The rows of a group lie close to one hidden flat surface of 14 dimensions, which may be shifted away from zero. Surfaces can cross.
Some rows, each with its group after it:
[ 12  -3  13  -3  38  -3   5   0   8  13 -11  15   3  30  -3  -7  11  -8]
rugot
[ 19   3  -7  -1   8 -19   9 -12  20 -18  -4  -2 -23  -6   1   4   8   4]
rugot
[-10 -11  -3  -1  -1  -3   9  21   1  -9  14   0 -12  12 -11  -8   4   7]
rugot
[ 22  -6  -4  -8  -3   3   4   4  18   9   3   6   5  -9 -20   6 -11   7]
pudeg
[  8  10  -8   4   2   5  -8  -3 -23   2  -4  -7  -2 -11   9  -3  -4   7]
pudeg
[ -4   5  -3 -27  -9  12  16   3  -1   5  -3  -3  24 -12   8  14   3   3]
pudeg
[-19   1  -1   8   2   6   9 -22 -10  -4  18  -5  14  -3   6 -18  38  23]
maraz
[ 1  0 -8  4 -5 -6 -2  8  3 -1  7 -5 -6 -3 -8  9  5  3]
kofo
[  7  -1  -2  24  14   7  -2   4   1   1 -10   1   5   5 -13   2  -4  -3]
kofo
[-16   8  13  -6  -3   5 -14   5 -17  -3   7  -8  10   9  -3  -8  -5  -3]
fefa
[ -3  -5   1   3  -6  -1  -1  -7   4   7   6  -5 -13   0   9  -7   0  12]
maraz
[  2   6 -10  -5   7   8  -3 -27  -4  -5 -11 -12 -11  11  -4 -16  -7  17]
pafon
[ -1  18  23  -1 -28 -12   9  -8  10  15  13 -12  28   7  -1  -8  -6  16]
kofo
[-17   6 -21 -10   1   6  -5 -12   4  -4  -6 -16 -10  -3  16   3  16  11]
kofo
[ -3   1  -2  13  21  17 -10   5  -1   1   5 -24 -10 -16  -7 -18 -13  12]
pudeg
[ -1  -2  10   4  -3  -1  -4  -2  -5  -1 -17   1  -2   0  -6   3  -4  -1]
rugot
[-14  10  -1   5  11  -9  -7   4  22  -2   9  -9  -2  12   2 -21  21  -2]
fefa
[ 18   2  10   4  16 -10   0   7   8 -11  -1  -3 -18  -6   9  -7 -17  -7]
maraz
[-11 -13   7  -9   0   8   1   5  -9  15  30  10  16   3 -30  16  19  -3]
maraz
[ -7  21   0  -2  -9  -3  -7  -7 -18   3 -17 -16   6 -18 -13  25  -2 -20]
rugot
[  4  -2  10 -12  14 -15   5   3  16   5   1 -18 -30  -1 -33  16   4  -2]
kofo
[  2 -19  -2 -10   7  -4 -10   9   8   4   9  17  -2  15   5  29  21  -1]
kofo
[-15  -6   7 -12  -4  -5   0 -20   4   2   7  -7 -11   0   6  19  12  -2]
kofo
[  3   1  13 -16   0   3  11  -4  -8   2  13   5   7  -8   5 -18  -8  -3]
kofo
[  1 -14  12  -7  14  23  23  -8  -7   5 -12  -8   4 -18 -19  17 -10   6]
pudeg
[ 26  -7   4 -14  22  -4  17  -6  -4   1 -17  12 -16  10 -10  -2   1   8]
kofo
[ -5   5 -16   8   3  -4  -1  11 -19  -8  -5  -5 -13 -14   2   6  11  -8]
kofo
[ -6 -18   7 -13  -3   4  -8   4   8   3  -2  -6  -8   0  11  27   5  19]
pafon
[ -2  11  -8   7  -4 -20  16   8   1  20   3 -10 -18   3 -18  -6  13  -2]
maraz
[  7  13   0   3   2  -2 -10   3   8  11  11   4  15 -16  -4 -23   2 -13]
pudeg
[ -8   7   1 -12 -11   9   1 -12 -16  22  -1   1  16  -7  10  -2   5   0]
maraz
[ -5   0   8   2  -3  13   5   4 -21  14  -2  -4   2  -4  12 -10 -24  -3]
maraz
[  4  12  15   0   1  -5  -2   1  -5  -5  18  -7   3  18  -2 -29 -24   1]
pafon
[  2   9  10  -3  -9 -11  -6  24  12   0   5   3  19  18  37  -4  -3   5]
fefa
[-19   0 -11  -7 -15 -14   4  32  -9  20   9  -4 -23  28  -4  -2   4  -4]
maraz
[-13  -7   8  -8  13   8  -6   5   4  -1  -1 -14 -10   6   2   9  -4   4]
rugot
[ 11  -7  -8   0   5   7   4  15   3  -1  -2   4   4  21  -7  -1 -11  15]
pafon
[  4  -7   5 -20   2   2  -5  -2   3   6  22   9   0 -13  -8  -8   4  -5]
maraz
[-10   0  -8   4  20  23   4 -12 -13   3  -9   0   6 -22 -15 -19   4 -15]
pafon
[-12  10   7  -6   3  -1   3  27 -10 -10  -8 -22   5  20  25   9  -3  20]
fefa
[ -5   2  -3  -5 -15  -1  -5 -11   0   1  -3 -10  -8  -6  17  -1  -3  14]
kofo
[ 10  -7  -2 -18 -15 -16   6  25 -10 -12  12  -1 -37  -1   9  -4 -28  -1]
pafon
[  1  10  10  20  12  -8  24 -19 -25 -11  10  12   9 -15  16 -13  15 -24]
maraz
[ -5   3  33 -18  14   4 -20  12   5  14  -1  -5  15  -9  -1   5  -5 -17]
fefa
[ -3   1  26  -5  -3 -22  13   4 -10 -12  11   5   3   6  42  12  17   3]
pafon
[-15  -3  12  19  13  12  -6   7   1  -5  -2 -24   9   0   4  27   1  10]
kofo
[  2   1  17 -10   2 -11 -16  20  19  -4  19   2   2   6  19 -23   0   5]
maraz
[ 12  21   5  -1   1  -7 -16 -10  -1  -8 -15  -4  12   3 -11  -4  -3  -2]
fefa
[ -2  15   9   5   7  10  -2   3  -8  11  -9 -10  28  -8  -9  -7   3   1]
kofo
[ -3   9  -4  -9  -4   1  13 -16   7   9   9 -15   6  -2 -25  -3  11  14]
kofo
[ -2  -7 -11   2   2  -2  25  -4 -16   6   1   8  -6  20  15  17  11   6]
maraz
[ 14  14 -26  -8 -16  -9  -8  -5  20   8   1  10   5 -10  -4  -5   5 -11]
pudeg
[  0  -5   6  -1   6   4   5  -3  -8   2   4  15   4   1  -7 -21   0  -7]
rugot
[-10  -4   0   5   9   7  -1  12  -8   0   2   5   1  17   2  -8  -6 -11]
fefa
[ 11 -20  11  -5   9   7   3   4  15   3  14   1  -6 -20   1  21 -13  -2]
fefa
[ 17   4   7 -26  -1  -5  -5 -14   0   2   0   6   0 -22  -2   1   0  -3]
fefa
[ -7   4   8   2   9  -9   6  11  -5   1  20  -9  -9 -14   0  -8  11  -7]
pudeg
[ 28   3  -6  -3  13   6  13 -12  -3  -9 -25  -6  -3 -11  -7   6  -3  25]
pafon
[ 10   6 -10   9  -6  -1  10  -1 -11  -9  -5   1   8   0   3  15  -3   5]
fefa
[ -2   0   6  -2   3  12  19   1   4   1   8  -7  14 -16   2 -13  -4  10]
pudeg
[ -6   9   7 -17  -4   4  26   0   2  18 -14   0  20 -11  -6 -20   9   1]
pudeg
[  5  -5 -14  -6 -12  -5   5  -4  -1  -4   6   9  -9   5   0  -2   1   5]
pafon
[  1   8   1   5 -13  -7  -7 -20  -7  -1  -5  -3 -14   2   5 -22 -13   0]
pafon
[-1  8  4  3 13  1 -4 -3  1 14  1 -8 -1 11  1  3 -4 -8]
rugot
[ 11   1   0 -17   8  10  -2  26 -28   2  31   0  15 -10  -4   1  -3   6]
pudeg
[ -4 -13  22 -13  -5  -2  -6   1  -6   5 -10  11  -1   7   6   1   2   4]
rugot
[ 0  3 -9  4 -1  7  0  6 -7  6 -2  2 10 -1 -8 12 -2 -7]
pudeg
[ 12  -1   4   1  15  13  -8  -2  11   7   4  -8   5  -3 -15   0 -19   0]
rugot
[ -9   3  14 -28   4  -7  -1  15   2   4  10 -16 -10  10   4 -22  17  31]
fefa
[  7   9  14  -8   2 -17   5  -7   6   9  -1 -16  -5  -3  -5   4  18  25]
rugot
[ 12  25   0 -21 -13 -13   2  14  -9   4 -14  -3   6   8  13 -27  -9  10]
pafon
[  4 -17   6   6  -8   9 -21 -16  15   9  15   6  -1  -5  -9 -16  -5  16]
maraz
[  8   7   1  -4  -4  -2  10  15  -2   3  -4  -3  -5 -14  28 -24 -14   3]
fefa
[  2 -13  -4 -28 -31   2 -20  -4  -5  -2   2   6 -20   0  23  15 -32   1]
pafon
[ 21 -22  -8  -2   0 -13  28   3   5   4  19  20 -23  -2  -7  13  14   6]
fefa
[ -2  18   5 -11   3  -2   4  10   2 -15  18 -15  15   1  16 -10  -4   4]
pafon
[ -4  -1   6 -15  -9  10 -11  13   3   4   3 -13   5  -1  14  -4 -16  19]
fefa
[ -2  13   5  15  -1 -25 -10   5  -2  13 -10 -15 -24  -2  -5   4  12  -3]
pudeg
[  6  -9   1  13  21   4  -4  -6  16   5 -11  -4 -13   2 -46  -2   6   2]
rugot
[  2 -13  -6 -13  -7  -4  -1   2   1   7  14   3 -23   2  -8 -15  -1  14]
maraz
[-20 -11  -9  -2  -2  -5   4  11   1  -1   0   1 -24  31  13  -9   9   7]
rugot
[ -1  -3  -1  -3  16   9   9  -8 -22  -2  -9  -6 -15  -8  -8   3  -2  -3]
maraz
[ -4   3  15  24  -4 -10  16   7 -12  -2  18  -2  14  -9   0   7  10  -4]
fefa
[  0   1   5  -3   9   9   1 -13  -9   6  -8  -1   6   2   2  -1   2   3]
rugot
[  9 -10  12  -1  -9   5 -11   3  16   1  16  -2   9  -5   3   8 -20  10]
kofo
[-12  -7   5 -21   1  -2  -9   8  -1   6  -3   8  -1  21  19  15   8  -6]
pafon
[ -6   6   1  13  -1   2 -18  -8  13  -7 -13 -13  -5   1  15   1 -18  -9]
pafon
[ -7   2  -3  -3  -2  10   3   2 -39  12  21   7  20  -7 -11   6  20  -3]
pudeg
[ 13   5  -7  -9  10   3  -1  12   6   6 -21 -10 -13   5   5 -10 -12  14]
pudeg
[  2  -1   2 -11   6  -4   7  -1 -18   0   5  11 -14   1  10  -7 -10 -21]
rugot
[  7   2  11  -1   9  -2   8   5 -20  13  -9   8   5  19   0   0  -6  -4]
rugot
[ 14   5  21   0   9   2   1   1 -10   7  -4  -4  11  17 -18 -14 -14  16]
pafon
[  2  -2  -4   5 -12 -13  -8  -5  10  -6  15  -2 -13  -8 -10  15   0 -10]
fefa
[  7  -9  17  -3   7   2  -1   5   2   4  14  -5   1 -14  -8   6   7  17]
kofo
[-12  13   3   5 -18  -6 -21   9  16  27 -14 -11   4  -2 -10  -3  -5 -11]
pudeg
[-10 -11  12  16   6   8   1  -8 -21  -3   1   8   9  12  14  14   1  -4]
maraz

New rows, each followed by its group:
[  7  18  -5  24 -14 -11  15   4  -6  18  -8 -11  -5  -8  -1  -6 -16  -7]
maraz
[ 13   4  -2 -10   9  22  -5  -3  -3  10 -15 -14   8   6   9  -6 -29  26]
rugot
[ 20  18 -21  -4  19  -1 -11   5  18  -2 -14 -22 -17  -9  -4 -11  -3  16]
pudeg
[ 22 -10   7  -5  -3  17   1  -8   3   0  10  12  20  -5 -11  10 -30   2]
kofo
[ 11  18   5  -7 -11  -2   0  -1  -3   7 -13 -21  10 -44  -3  33  -6  -5]
fefa
[-11 -12 -15  -9   3   9  -1  -1  -3 -15   1  -2 -18  34  21  12 -14   3]
pafon
[  5  -5  11  29  -7  -5  11  -4 -18   2   3  11  -1 -11  -4   3 -12 -17]
pudeg
[ -7  -2  10  25  13   3  -4  13  -8  -5   6 -22 -11 -24 -14   5  -1  -2]
kofo
[-12 -10   3  11 -13   5   7   2 -25   8  -3   3  -4   4   7   8  -8  -3]
pudeg
[  3  14   2  -3   6 -16   5  20 -27  -3   9  -6  -6   7  28  -3  14  11]
pudeg
[-12   4   4   0 -19 -14 -17 -20   4   0 -39   2 -22 -17 -16 -19  16  -4]
rugot
[ -8   3  -6  -7  10  22  -3 -22  -7  10 -22   9  18   0  21  -7   5  -7]
pudeg
[  0  -8  10  -2  -1   9 -11 -22   5   4   7   4  13  10   1   1  -3  11]
pafon
[ -7   6  20 -25   3  -7   0   3 -23   9  11   7  12  -7 -12  -1  27  -8]
maraz
[-1 10 -8 -9 11  1  2  4  4 -9 -4 -9  4 12  7  2  2  4]
pafon
[  8  10   0 -15  21  -3  20   2  -4  -5   0 -13  -6  -6 -17   4  12   4]
kofo
[  0 -11  16   1  -7  -4  -6 -12   8   8  16  -4  -5 -17  -1  -3  16  23]
kofo
[ -3 -10   0   7  -2   8  -6  -7   7   7  11   1   0  -3 -24   6 -11 -11]
kofo
[ -1 -11  -1 -31   1   9  -4   6   7  -1  11  -4  -3 -14  -1  12   2   8]
pafon
[ -1 -12  14  28  18   4   6 -15  -4   1   0   6 -11   4  12 -12  -6  -9]
maraz
[ -8   3  -5 -29  12   2   1  26  -3   1   9 -13 -13  -4   1 -12   5   4]
kofo
[-26   1  -2  -6  -7   9 -18  17   5   0  -4  -6   2  -4 -19 -13  -3 -18]
rugot
[ 12   2   6 -10  -1  -2   0 -21  -4  -7  -2   3   2   6  10   5  -5  11]
pafon
[ 11  -3  18 -25  20  -9   3  -6 -11  -9 -12   2 -17  12  10  19  -3  -4]
pafon
[ -6   1 -19  -1 -12   0   4  11 -16   3 -14   8 -10  -1   0  -7  -4 -12]
pafon
[ -1  -2  21 -15  16   5 -10   1   5   5  -5  -3  14  26   6  12   0  10]
pafon
[  2  -7 -10  -6   4  16  -6   7 -20  15   9   4   9   6 -12  -1   4  16]
pudeg
[ 16  -4   7  19   5   0 -17  12  -9   5  -3  13   9 -23  -5   0   6  -5]
kofo
[ -2  17 -13 -15   3   2   8  -4 -10 -12   3  -9   5 -10   2  -4   3  -6]
pafon
[  2   9   1   7   7  -2   5  -2 -11 -13   7  -7  10   3 -19   1  10   5]
fefa
[ 11  -1   1 -12  -4  -1  -4 -16   1  -6   1  -5 -13   8  -3   2 -14  16]
pafon
[17 14 13  1 -8 -8  2 12  8 16 -7  0 32  3  1  2 10 21]
fefa
[ 13   3  15 -10  10  -9   3 -17  -2 -11   8  12  10  14  12   6   0  -7]
pafon
[ -1   5 -10  -6   0   1 -13  -6   6  -2  -2   3   2   4  -3  -5  -1  -9]
fefa
[  3  10  -9   9  -2   4   3  -2 -19 -10  -4   8  19  16   0  -5  -2   0]
fefa
[-16  11   6 -15  -5   6 -15  13 -16  -7   3 -13  15   1  10 -12   8  15]
maraz
[  6   2   6  18   8   6  -8 -20   7  23  20   3  13  23  30  -6 -19  -5]
rugot
[ 12  14 -20 -22   7  14 -12   4  14 -11   0 -14   5  -7 -11  -6 -28  -4]
pafon
[ 23   8  -9   1   6 -17   9   3  17   4  -8   5 -10  14   6 -12   6  10]
maraz
[-17  -5  21 -22  -2  -5 -17   4   1  -3  18   2   9   3  21  28   8 -17]
fefa
[ 10   1  19  11 -10  -4 -11  -6   3  11   3   0   7  -8  -3 -11  -7  12]
maraz
[ -6  -5   3  14   5   3   0   6 -10  -4   3   7   3   2  24  -9   6   0]
kofo
[  9   5 -40  -6  -1  -7  34  18  -2  16 -11  15  -2  13   0   0  24   3]
fefa
[ 15   4  -1 -11   4  -2  -7   3 -24  14  -1   7  -4  -1   9 -23   4  12]
pudeg
[ 15   0   1  -2  17  12  -9 -18   6   4 -10 -10 -11 -11  -8  -1 -21   1]
rugot
[-12  -3  -9  19   6   3  13 -17 -22 -17  23   0  -9  22 -15  -8  -7 -12]
pafon
[  0 -13  13  19  15   7  16   1 -17 -10 -10  15   1  13   4 -19  -4  -2]
rugot
[  8  -9   3  -7  -3  -2   6  -3   6   3  23   5  -7 -10   7   8  -7  -4]
maraz
[-17  -9  10 -10  13   3  -4   2  12   8  21   1  -5   7  22 -16   8  -4]
maraz
[ -3  -5 -17 -19 -10   7   3   8 -14  -2 -10   6  -5  -7  12  13  -1  -2]
pafon
[ -7  -9  16   0  -1   8  -6  20  24  -2  25 -17   4  11   7   1 -26  15]
kofo
[  3  10   6 -20 -16 -13   2   8  -7   2  -4  -1   5  -6  27  16   2   2]
fefa
[ 16  17  -6  12  -3  -9   8   1  -9 -10 -19 -16  -7  -4  -6   3  -8  15]
fefa
[ -7   4   5   8  -1 -10  -4  -9   4  14   2  -7  -9   5 -13  -1   9  -2]
rugot
[ -1  -3   9  -9   9  -5  -7   7   1  12 -10   1  -6   7   9 -12  14  11]
kofo
[  5  19  10  33   4  -7   2  -1   3   9  -9  -7  15  -4   0 -12  -6  -9]
maraz
[ 12  13   0  -5   1   1 -15   4  12  -1   2  -6  14   4 -24  -8  -5   8]
fefa
[  6  -2  12  -4   2   4  -1 -10  -7  20 -18  -7  -9  -6   5   4 -13   7]
maraz
[ -5  -8   7  17   4  -5   2  -3  -2  11  -2   3 -14   7   2  -6   7   1]
pudeg
[-16  -8 -10  -3   8  17   4  -3   5  -4   6  -6  -1 -12   2  14  -6 -19]
pudeg
[  1 -24  11  11   8   9   5  10   8  10  20  11   4   5 -13   8  -3   0]
fefa
[ -4  -6  -3  -4 -10   3  -9   6  -5  11   8   9   1  -2   5   2  -8 -11]
pudeg
[  3  -2   1   2  -5   7   1   3  -8   8   8   6  15   4 -18  -8   1   8]
fefa
[  3 -14   6 -18  -6  -8   3   8  -7  -9  12   1 -13  16  22  12   8  28]
maraz
[  3  -5   0 -19   6  19  -5 -14   1   5  -5  17  27 -20   3  10  11  -7]
pafon
[ -2 -14   6   5   4  -4   1  -6   1  21   7  18 -11  11  -1   1   0 -21]
maraz
[  6  18 -15 -13  -7  -3   3 -25  -5   0  -7  -1   6 -11  -7 -11  15   6]
pafon
[ 20  -7   5 -20  -9 -11 -10  -6   6 -11   9  10 -19 -12   4   8 -17  -7]
fefa
[  3 -10 -12   7  -1  16 -12   4 -26  10  -6  13  -5   8  -5   5 -21 -12]
pudeg
[  1   4  12   0  11   0  -7  -8   6  -3  -5  -9   0 -20 -19   3   3 -11]
rugot
[ -4  11  -9  -8  -4  -2  -1   9  -4  -1  -5   7  11   2  10  -2   4 -15]
pafon
[-11  -1  -2  -2  -3   2  -7   9  -5   9   5   7   9  16  -1   5   6  -8]
maraz
[ -3   6  -3  -1   5  -1   0  -7  -1  -5  -6 -10  -3   9  -2   5   3   6]
pafon
[ 23  -4   7  -8  18  -5  -7 -14  11  -2  -3   9 -16 -12  -5 -18  -4  -4]
maraz
[ 18  -3  24  -6  -7 -13   9 -11 -14  -2 -14  18   7 -11 -10   4  14   7]
rugot
[  2 -10   9  19   8   3  16  13 -20  -7  -6  -2 -16 -13  -4  -6 -12  -3]
pafon
[ -4  -8   3 -11  -7  12  -7   2  -3   8   1   8  16   8   9  -1  -3   8]
pafon
[ 12 -13  -1 -13  17   0 -26   7  30   8  -3   1 -17  -5 -10   6   2   2]
kofo
[  8  10  -3 -12   0  -7  -5  -5   7  -4   3   0   1   3  -3  -5  -3  -6]
pafon
[  0  14  -5  -8   3   8   0   2  -8  17 -13  -4  15  -3   1  17 -12 -24]
maraz
[ 15  21  -3 -21   8  -4   5  -7   2 -11  16 -10  -2  -8 -12 -31  -8   0]
pafon
[  8  -8  -5 -23  -8  -1 -10  -9 -10  20 -14  26  -4  18  -9   9  -4 -11]
rugot
[  6   0   6   9  -1 -18  12  22   7 -12   9  -4  -8   1 -20  -3   6   7]
rugot
[  8  -8  10  -1  15   0   1  -6   3  -2   6   7  -9  -3  11  -3  -7 -11]
maraz
[  1  10  10  19  15  -7  -2 -13  -2  21 -22   2   9  24  -3   2  11  -5]
rugot
[  0  14 -10  -1  -8  -1  -4  -7 -16 -14  -6   1   6   4   8   1  -6  -8]
fefa
[  6  -2   4   5  -3  -4  -3 -10   3   2  -4   3  -9  -1  17   1  -9  -3]
maraz
